The rows of a group lie close to one hidden flat surface of 11 dimensions, which may be shifted away from zero. Surfaces can cross.
Known rows, each followed by its group:
-.36 -.10 -.17 .11 .15 .12 .42 .24 .54 .11 .10 .13 -.11 -.12 .03 -> j_451
-.01 -.05 .06 .15 .06 .09 -.23 -.11 -.48 .18 -.53 .13 -.25 .07 .13 -> j_830
.30 .06 .19 -.03 .39 -.54 .05 -.30 -.03 .39 -.07 .01 -.38 -.03 .11 -> j_615
-.12 .21 -.13 -.05 .19 -.08 -.43 .13 -.06 .02 -.09 -.32 .15 .21 .18 -> j_830
.20 .15 .04 .17 -.38 .38 -.20 .12 -.49 .05 .05 .12 -.12 .08 .06 -> j_451
.14 .02 -.01 .18 .29 -.23 .34 .32 -.38 -.40 -.07 -.43 -.14 -.03 .08 -> j_48
-.45 -.02 .00 -.05 .16 -.06 .18 -.01 .05 .36 .29 .36 -.07 .01 .27 -> j_451
.19 -.04 -.09 .01 .04 -.14 -.04 .21 .38 .07 -.23 .19 .00 -.16 .04 -> j_830
.62 -.12 -.23 -.22 .03 .60 .16 .47 .05 .28 -.21 -.10 -.16 .23 -.21 -> j_48
-.12 -.01 -.01 -.27 -.02 -.14 -.01 .01 .09 .04 .13 -.06 -.05 -.02 -.04 -> j_830
.23 -.07 .07 .04 -.17 -.01 .14 .03 -.20 -.35 .06 -.08 .20 -.01 -.13 -> j_830
-.35 .13 -.20 -.06 -.05 -.01 -.14 -.12 .45 -.05 .21 -.02 .20 -.26 -.16 -> j_615
.09 .00 -.27 -.08 .10 -.41 .28 .05 -.07 -.01 -.06 .39 .17 -.16 -.21 -> j_451
-.42 .61 .06 -.23 -.03 -.05 -.16 .14 -.03 .20 .05 -.20 -.02 .11 .01 -> j_451
-.22 .18 .15 .05 -.53 .01 .03 -.05 .28 -.01 -.40 .47 -.09 .07 -.36 -> j_615
-.12 -.14 -.45 .25 .19 .43 -.14 .17 -.20 .04 .10 -.07 -.05 -.16 .22 -> j_830
-.12 .06 -.56 -.08 -.16 -.07 -.41 .00 .47 .08 .14 -.24 -.13 -.02 -.26 -> j_451
.11 -.28 -.48 .29 -.16 -.07 -.46 .21 -.30 -.19 -.28 .32 -.04 -.10 .05 -> j_830
.10 .32 -.09 .00 .22 -.07 .04 .14 .05 .00 .14 -.44 -.01 -.23 .02 -> j_451
-.57 .07 .02 -.06 .25 -.14 .37 .09 .18 .11 -.17 -.08 -.31 -.09 -.04 -> j_451
.03 -.35 -.21 .20 .04 .13 -.10 .18 -.16 -.25 .14 -.23 -.09 .10 .17 -> j_48
-.05 -.10 .07 -.55 .34 .26 -.03 -.04 -.07 .30 .30 .01 .36 -.06 .16 -> j_615
-.24 .25 -.07 .20 .08 -.11 .13 -.28 -.27 .10 .12 .27 .03 -.28 -.10 -> j_615
-.02 -.26 .07 .06 .32 .09 .61 -.01 .42 .04 .00 .25 -.17 -.61 -.02 -> j_615
-.31 .06 -.03 .18 -.29 .12 .06 .40 -.01 -.27 .02 .14 -.04 .02 .10 -> j_451
.01 -.13 .31 -.35 -.52 .03 -.09 .20 -.06 -.01 .09 .18 .04 .54 .03 -> j_830
-.26 -.29 .38 -.17 .02 -.24 .08 -.19 .08 .02 -.38 .12 -.40 .05 -.01 -> j_615
.16 .08 -.16 .31 -.22 -.19 -.20 -.13 .51 -.22 .15 -.15 .03 -.19 -.13 -> j_451
.39 -.50 -.12 -.15 .29 -.24 -.07 .02 -.37 .08 .12 .11 -.18 -.16 .28 -> j_830
-.27 .49 .21 -.22 .02 .01 .05 .26 -.48 .18 -.03 .00 .02 .22 .14 -> j_451
-.08 .26 -.17 .15 .05 .26 .19 -.32 -.11 .39 .13 .31 -.07 -.38 -.22 -> j_615
-.32 .40 .41 .21 -.16 .19 .02 .07 -.03 -.10 .05 -.22 .21 .48 .21 -> j_48
.13 .16 -.03 .07 -.15 .22 .09 -.25 -.18 .13 -.24 .01 -.14 -.15 -.33 -> j_48
-.04 -.46 -.07 .16 -.14 -.21 -.32 -.10 .35 -.38 -.17 -.24 -.18 .07 -.02 -> j_48
-.02 -.11 .17 -.12 .00 -.21 .19 -.12 -.08 .25 -.23 .29 -.10 .30 -.02 -> j_451
.23 .10 .09 -.43 -.18 -.01 -.16 .25 -.13 .04 .15 -.12 .26 .44 -.01 -> j_830
-.28 .03 .13 -.29 .06 .16 -.05 .01 .36 .05 -.35 -.06 .31 .23 -.12 -> j_48
.01 .03 -.01 .03 -.02 -.12 -.10 -.08 .15 -.08 -.04 -.09 -.02 .06 -.07 -> j_615
-.09 .01 -.16 -.58 -.02 -.18 -.16 -.06 -.01 .44 .43 .14 -.04 -.07 -.04 -> j_830
.02 .02 .18 .06 .14 .21 .13 -.09 .02 -.08 .39 -.37 .24 .08 .25 -> j_830
-.31 .13 .29 .00 -.14 -.28 -.11 -.11 .18 .03 -.23 .05 -.20 .30 -.03 -> j_615
.33 -.22 -.08 .10 .20 .00 .20 .29 .11 -.25 -.01 -.23 .03 -.02 .08 -> j_48
.30 .09 -.24 -.14 .27 -.04 -.15 .05 .12 .21 -.12 -.27 -.01 -.14 -.07 -> j_830
.00 -.24 .05 .29 -.16 .02 .10 .10 -.59 -.22 -.02 .10 -.24 .07 .14 -> j_48
.01 -.18 .02 -.05 -.03 .00 -.14 -.05 -.32 -.09 -.08 .06 .17 .20 .11 -> j_48
-.06 .27 .41 -.09 .08 .03 .47 .12 .18 .13 -.44 .12 -.12 .14 -.12 -> j_615
.13 .18 -.22 .05 -.25 .71 .07 .39 .01 .21 .22 .19 .22 .28 .01 -> j_48
.35 .28 -.18 -.04 .08 -.01 -.27 -.20 -.35 .29 .34 -.20 -.09 -.28 .05 -> j_451
.21 -.02 .21 -.12 .34 -.34 .28 .25 -.15 -.14 -.24 -.31 -.15 .12 .10 -> j_48
.28 -.03 -.30 -.16 -.17 .11 -.29 .10 .04 .16 -.10 .07 -.07 .02 -.18 -> j_830
.37 .24 .00 .11 -.26 .42 -.10 -.01 .56 -.17 .01 -.25 .49 .12 -.28 -> j_615
.58 .12 .07 .20 .06 -.24 -.14 -.11 .44 -.09 .40 -.24 .39 -.02 .21 -> j_48
.10 .04 -.28 .03 -.14 .08 -.20 -.08 -.03 -.06 -.08 -.31 -.14 .03 -.24 -> j_48
.10 .01 -.09 -.06 -.03 -.01 -.16 .10 -.08 .16 .17 .21 .11 .15 .09 -> j_615
.04 .07 .15 .17 .12 .42 .27 -.04 -.16 -.10 -.08 -.22 .10 .06 -.07 -> j_615
-.05 .04 -.15 .03 .18 -.11 .22 -.30 -.42 .02 -.24 -.13 -.18 -.13 -.30 -> j_451

New rows, each followed by its group:
-.19 .13 -.02 -.33 -.22 .29 .17 .16 .49 .20 .28 -.02 .04 .03 -.17 -> j_830
-.12 .37 .36 -.19 .03 -.13 .00 -.08 -.56 .31 -.06 .10 -.06 .20 .16 -> j_451
-.31 .11 -.54 .19 .37 .04 .13 .24 -.05 -.14 .12 -.34 -.12 -.20 -.13 -> j_615
.12 .41 .24 -.54 -.05 -.08 .18 .33 -.22 .00 -.48 .19 .37 .29 -.32 -> j_615
-.91 -.24 -.33 .04 .20 .34 .44 .07 -.32 .14 -.16 .13 -.39 .06 -.10 -> j_451
-.22 .06 -.04 -.17 -.08 -.24 -.32 -.12 .43 .06 .18 -.25 -.02 .02 .02 -> j_830
.51 -.05 -.02 -.04 .45 -.13 .27 .13 .06 .16 -.15 -.17 -.16 -.04 -.02 -> j_615
-.12 .26 -.17 .10 -.12 .07 .04 .13 -.35 .01 -.19 .13 -.05 .16 -.20 -> j_615
-.25 .21 -.08 -.36 .16 -.01 -.08 .16 .05 .29 .38 -.01 .21 .07 .22 -> j_830
-.20 -.14 -.36 .10 .11 .15 -.07 .01 -.35 -.27 -.13 -.33 -.18 -.02 -.17 -> j_615
-.02 -.18 -.10 .07 .04 -.25 -.05 .14 .11 -.13 .10 -.13 -.37 -.28 .09 -> j_451
.00 -.16 .17 .44 -.32 -.24 -.27 -.36 .17 -.30 -.13 .09 -.05 -.15 .11 -> j_830
-.11 -.11 -.23 .06 .02 .11 -.16 .26 .09 .01 .27 .06 .06 .16 .17 -> j_615
-.10 .47 -.13 .31 .26 -.24 .05 -.09 .12 .20 .03 -.26 -.29 .07 -.05 -> j_615
.06 .25 .01 .07 -.01 -.30 .07 -.02 .02 .00 -.01 .24 .10 -.11 -.11 -> j_615
.01 .19 -.29 -.01 -.08 .18 -.35 -.25 -.18 .30 .02 -.06 -.02 -.10 -.12 -> j_830
-.15 -.23 -.05 .04 -.08 -.15 -.05 .16 .07 -.25 .07 .04 .00 -.05 .14 -> j_830
-.31 .59 -.23 .07 -.18 -.61 -.09 .45 -.04 -.13 -.30 .21 -.12 .36 -.24 -> j_615
-.01 .04 .01 -.14 -.25 .27 .01 -.24 -.15 .16 -.05 -.04 -.18 -.02 -.30 -> j_830
-.36 -.08 .20 .05 -.20 .11 -.02 -.12 .16 -.06 -.11 -.08 -.23 .09 .04 -> j_830
.20 .18 -.12 .09 .18 .08 .05 .24 -.56 .13 -.08 -.08 -.08 .40 .04 -> j_615
.13 -.16 .03 -.11 -.42 -.07 -.31 -.23 -.04 -.04 -.08 .45 .07 -.03 -.18 -> j_615
-.40 -.03 -.18 -.22 .23 .05 -.01 -.14 .12 -.09 -.02 -.28 .01 -.30 -.21 -> j_615
-.01 .01 .12 .09 -.21 .07 .04 -.03 -.01 -.01 -.13 .16 -.05 .08 -.02 -> j_48
.09 -.11 -.10 .30 .26 .07 .32 .20 -.16 -.37 .01 -.28 .18 .04 .10 -> j_451
-.35 .07 .19 -.38 -.14 .13 .03 -.16 .01 .20 .02 .48 .30 -.14 -.08 -> j_615
.32 -.36 -.23 -.03 -.22 -.04 .04 .29 -.06 .08 -.06 .48 -.53 -.37 -.03 -> j_451
-.77 .25 -.03 -.10 .24 .09 -.10 .21 -.64 .17 -.18 .09 -.01 .16 .30 -> j_830
.00 .18 -.03 .00 -.01 .02 -.01 -.24 -.26 .09 .01 .08 .10 -.11 -.16 -> j_615
.06 -.33 .41 -.16 .33 .06 .33 -.16 .21 .09 -.30 -.15 -.28 -.07 .03 -> j_615
.22 -.09 .02 .17 -.12 -.04 -.20 -.26 .00 -.06 .02 -.04 .03 -.07 .02 -> j_830
.14 .00 -.19 -.03 .13 -.22 -.16 .01 .09 .00 .10 -.11 .01 .00 -.01 -> j_615
.22 .34 .51 .27 .10 .21 .14 -.35 -.17 .41 .23 .10 .13 .34 .34 -> j_615
-.16 .06 -.19 .12 -.28 .43 -.24 -.19 .16 .02 .24 -.26 .05 .02 -.13 -> j_830
-.09 -.08 -.35 .25 -.11 .57 -.06 -.07 -.20 -.11 -.02 -.36 -.14 .02 -.22 -> j_48
.39 -.09 .16 .55 .21 -.05 .19 -.04 .01 .00 .18 .01 -.10 .12 .32 -> j_615
-.08 .16 -.05 -.04 .05 -.35 -.18 -.39 -.29 .20 .02 .12 -.13 -.14 -.11 -> j_615
.67 -.02 .16 -.14 -.03 -.43 -.26 .13 -.35 .08 .16 -.02 .06 .39 .27 -> j_48
-.11 .09 .09 -.14 -.24 .15 .14 -.04 .02 .03 -.09 .09 -.04 -.02 -.19 -> j_830
.24 .37 .21 -.14 -.16 -.12 -.29 .21 -.02 .04 .04 -.24 -.15 .03 .15 -> j_451
.12 -.32 .17 .31 .05 -.06 .08 -.55 .29 -.04 -.14 -.13 -.45 -.28 -.07 -> j_615
-.17 -.02 .45 .00 -.38 -.01 .49 -.22 .13 -.39 .34 -.03 .09 -.11 -.17 -> j_830
.23 .00 -.10 -.80 -.21 .36 -.29 .18 .14 .21 .09 .22 .61 .11 -.22 -> j_615
.09 -.10 -.07 .37 -.06 -.07 .26 -.05 .08 -.09 -.04 .37 -.15 -.31 -.10 -> j_615
-.33 .37 -.05 -.20 -.24 .00 .01 -.08 .03 .01 .15 .00 .18 -.10 -.24 -> j_830
.06 .22 .47 .15 -.23 -.03 -.02 -.21 .23 .30 -.06 .31 -.04 .30 .11 -> j_615
-.19 -.01 .10 -.09 -.14 .01 .00 -.06 .15 -.03 .03 .25 .17 -.12 -.04 -> j_615
.28 -.09 .04 -.09 -.12 -.10 .08 -.04 .04 -.07 -.37 .18 .03 -.08 -.27 -> j_48
.06 .16 -.04 .05 .14 -.16 .14 .06 -.13 -.12 .06 -.11 .26 .07 .01 -> j_451
-.10 -.15 -.13 -.20 .12 .05 -.09 -.23 .24 .01 -.11 -.33 -.15 -.23 -.27 -> j_615
-.12 -.02 -.35 .01 .22 .39 .12 .49 -.03 .07 .31 -.25 -.19 -.14 .19 -> j_451
-.01 -.08 .17 -.04 -.10 -.05 -.28 -.28 .36 -.33 .08 -.24 .34 -.01 -.02 -> j_615
.11 -.22 .27 -.13 .03 .13 -.11 -.19 -.09 -.54 .27 -.18 .82 -.12 .12 -> j_615
-.22 .05 -.13 .04 .30 .10 .12 .04 -.05 .05 -.19 -.41 -.34 .09 -.10 -> j_615
-.08 .18 .08 .04 -.12 -.29 -.10 .11 .11 .00 -.02 .21 .09 .22 .06 -> j_615
-.06 -.27 .11 -.09 -.27 -.05 -.24 .00 .18 -.14 -.16 .12 -.08 .21 -.05 -> j_615
-.40 .09 -.27 .08 .01 .05 -.51 -.29 .16 .43 -.25 .10 -.38 -.20 .00 -> j_830
-.09 .05 -.30 .39 -.17 -.02 .04 -.11 .26 -.14 -.15 .07 -.31 -.26 -.38 -> j_615
.07 -.04 .09 .17 -.32 .28 -.14 -.05 -.02 -.03 -.04 .12 .13 .23 .00 -> j_48
.15 .01 -.09 -.26 .08 .16 .26 .23 -.08 .02 .00 .35 .31 -.21 -.17 -> j_615
-.29 -.10 -.25 .07 -.26 .38 .22 -.03 .34 -.10 -.23 .22 -.19 -.39 -.45 -> j_615
-.01 -.13 -.08 .42 -.09 .01 -.05 -.25 -.06 -.21 .01 .00 -.17 -.09 -.01 -> j_615
-.15 -.35 -.04 -.70 .40 -.35 .17 .36 -.17 .15 -.18 -.19 -.43 .07 .05 -> j_830
